All groups share one centre, and each spreads out both ways along 5 directions, with some noise.
(in the rows, 128 means zero)
Known rows, each followed by its group:
[134  99 140 129 173 107  94 147  89 139 160 121 158 120]
F
[163 154 140 154  68 140 118  83 178 103 149 139 119 165]
J
[118 167 191 159  69 149 134  93 149  91  92  66  87 175]
F
[125 163 117  94 111 142 137 113 115 145  88 115 117 139]
F
[148 158 140 141  83 134  94 128 122  97 117 114  89 157]
M
[ 87 138 143 115 132 101 242 170 123 130 111 126 118 121]
W
[104 117 106 119 198 150 117  89 113 163 113  68 133 137]
R
[ 80 157 170 122 107 112 236 133 157 150 107  94 115 140]
W
[ 97 124 171 116 137  99 175 127 126 178 148  94 145 132]
J
[119 138 184 134  95 125 133  91 159 172 132  63 124 153]
J
[ 99 105 131 111 192 103 166 174  86 153 138 131 153  94]
M
[155 106 167 168 100 100 180 121 152 100 222 169 167 157]
F
[101 130 157 121 125  96 200 168 114 136 128 130 130 117]
Z
[123 133 147 136 118 120 167 113 139 132 147 118 136 149]
R
[117 122 133 123 146 109 163 153 113 137 142 126 132 125]
W
[145 117 146 133 129 119 110 123 114 127 151 136 146 140]
Z
[116 128 112 125 146 110 238 134 133 136 175 158 148 139]
Z
[122 122 190 110 116 128 125  86 130 167 147 112 193 137]
W
[122 160 137 107  75 111 238 101 170 160 161 150 139 149]
F
[139 155 145 132  87 121 190 137 124  63 127 155 109 155]
Z
[151 129 137 133 111 118 152 124 100  85 157 160 138 156]
J
[106 142 185 131  92 105 191 121 165 169 141  98 129 137]
R
[144 122 138 135 104  95 222 126 148 116 212 189 160 147]
Z
[122 137 164 125 134 153 110  93 108 111 107  88 140 153]
M
[103 108 121 123 181  99 159 177 101 162 137 115 119 107]
W
[108 111 157 117 156 119 190 102 121 137 159 124 187 139]
M
[129 108 160 122 135  97 177 123 114 153 191 132 160 138]
J
[127 165 174 139  70 143 165  89 156  98 113  96 113 176]
M
[124  98 117 118 176  96 186 154 107 151 191 165 172 114]
R
[136 131 181 128  83  90 164 193 114 125 164 167 145 117]
R
[128 111 131 124 147 102 124 154 110 165 155 126 135 117]
M
[117 138 169 130 121 145 138  88 124 135 117  87 142 155]
M
[135 140 126 156 111 108 155 127 154 129 161 111  86 158]
W
[112 126 208 126  95  95 151 128 160 191 162  91 144 125]
R
[110 156 181 149  96 136 167 129 138  90  88  76  92 155]
F
[132 121 151 126 123 108 137 160  96 118 145 145 141 122]
Z
[ 91 119 127 121 166 113 167 151 145 186 118 112 136  99]
J
[126 137 149 132 124 122 157  89 153 163 159 103 144 152]
Z
[147 144 147 136  79 119 179  99 154 121 177 154 139 169]
F
[ 79 143 133 113 173 116 177 182  87 137  65  87  97 111]
W
[133 112 100 125 165 114 147 164 110 125 153 171 152 113]
J
[147 122 123 131 131 116 142 140 101 102 157 164 145 142]
R

New rows, each followed by its group:
[121 136 133 137 120 127 146 126 142 134 132 129 127 133]
J
[126 146 123 137 118 115 196 155 122  93 130 145  99 142]
W
[105 146 161  90 133 139 187 159  66  80  70 141 161 115]
W
[116 135 140 108 147 121 169 161  83 103 113 147 154 120]
W
[ 88 158 187  92 112 135 199 133  97 107  67 116 158 122]
W
[153 101 135 152 131  96 129 108 158 179 215 125 137 145]
W
[119 114 127 115 179 116 126 165  62 121 127 125 143 119]
J
[ 67 123 180 103 176 103 175 158  97 196  95  46 127 109]
J
[135 159 193 143  67 132  97 117 145 120 106  77 102 158]
R
[128 106 110 126 172 132 140  86 126 151 160 116 150 154]
R
[167 113 116 173 112 103  99 109 168 145 210 113  93 167]
W
[174 142 158 129  95 152  74  88  98  80 140 142 161 164]
W
[127 142  94  86 134 115 179 126 108 160 143 163 147 130]
F
[138 144 216 140  50  93 157 146 163 147 176 136 142 143]
R
[119 165 160 146  60 144 162  82 205 141 106  95  96 156]
J
[136  85 117 141 180  90 113 143 118 181 200 128 145 126]
W
[ 94 138 132 122 142 109 205 172 111 123 114 117 105 124]
W
[119 152 186 150  89 136 143 108 146 103 103  71  97 158]
F
[124 164 165 133  75 116 234 136 116  64 120 142 107 169]
J
[ 98 143 164 148  98 103 189 109 188 195 156  68  99 148]
W
[129 157 181 136  70 116 167 153 135 108 115 122 110 145]
R
[136 126 169 125 107  96 210 120 115 121 193 137 152 164]
J
[124 138 133 147  98 105 203 126 165 132 166 129 108 157]
W
[130 144 182 126  87 103 223 124  93  85 160 127 134 178]
J
[100 133 108 123 173 113 182 201  86 104  88 118  82 115]
W
[148  97 159 123 168 146  77  69 101 137 160 109 196 144]
M
[126 152 157 120  90 129 174 118 126 102 123 129 138 152]
W
[ 85 154 163 138  94 109 232 125 175 157 122  85  88 143]
W
[170 132 216 140  43  74 126 182 126 125 202 182 159 126]
R
[138 155 137 141  99 151  76 111 135 105  85 102 106 152]
J
[164 119 106 162 127 113 101 126 137 126 182 126  97 159]
W
[110 156 184  97 101 142 197 123  97  84  89 137 176 136]
W
[117 130 171 107 135 138 121 122  87 118 107 119 166 128]
W
[159 133 175 118  90 138  98  73 122 117 155 141 184 161]
W
[115 148 183 136  76 106 190 131 154 137 139 115 126 149]
R
[100 140 107 124 169 164 133  68 123 136  88  61 106 157]
R
[113 150 167 102 114 139 166 136  93  83  94 137 155 132]
W
[112 144 196 134  80 130 156  77 174 173 137  75 139 151]
W
[124 140 147 155 111 114 141 113 160 160 142  80  77 158]
W
[138 131 140 118 144 143  96 139  71  98 106 123 142 134]
W
[141 143 131 165  93 114 142 108 170 141 172  99  80 167]
W
[129 111 123 163 138  96 106 114 169 197 187  79  88 144]
W
[122 147 139 121 139 125 157 163  71  75  94 126 106 137]
J
[ 86 160 179 110 125 146 156 133 102 120  46  70 121 127]
W
[113 138 120 109 149 121 149 144  98 137 122 124 131 124]
F
[169 132 176 127  93 104 174 118  61  59 198 157 151 189]
J
[117 121 144 124 146 116 181 135 110 128 146 130 155 134]
M
[122 121 147 108 174 112 135 173  27 101 116 117 136 135]
J
[124 109 125 137 164 101 132 147 122 164 160 110 123 124]
W
[146 104 171 162 121 102 149 124 136 107 194 136 152 148]
F
[121 114 187 151 117 112 125  99 159 174 163  81 142 144]
F
[150 106  80 127 179 135  71 158 109 129 145 170 148  97]
J
[101 164 162 132  81 108 216 133 165 149 119 103  94 143]
M
[154 134  85  94 135 119 154 136  91 123 164 190 157 132]
F
[132 136 164 130 103 116 150 112 118 124 146 107 134 154]
J
[150 128 192 132  61  83 163 164 139 132 188 165 149 132]
R
[134 119 216 124  54  93  92 184 108 118 129 123 124 104]
Z
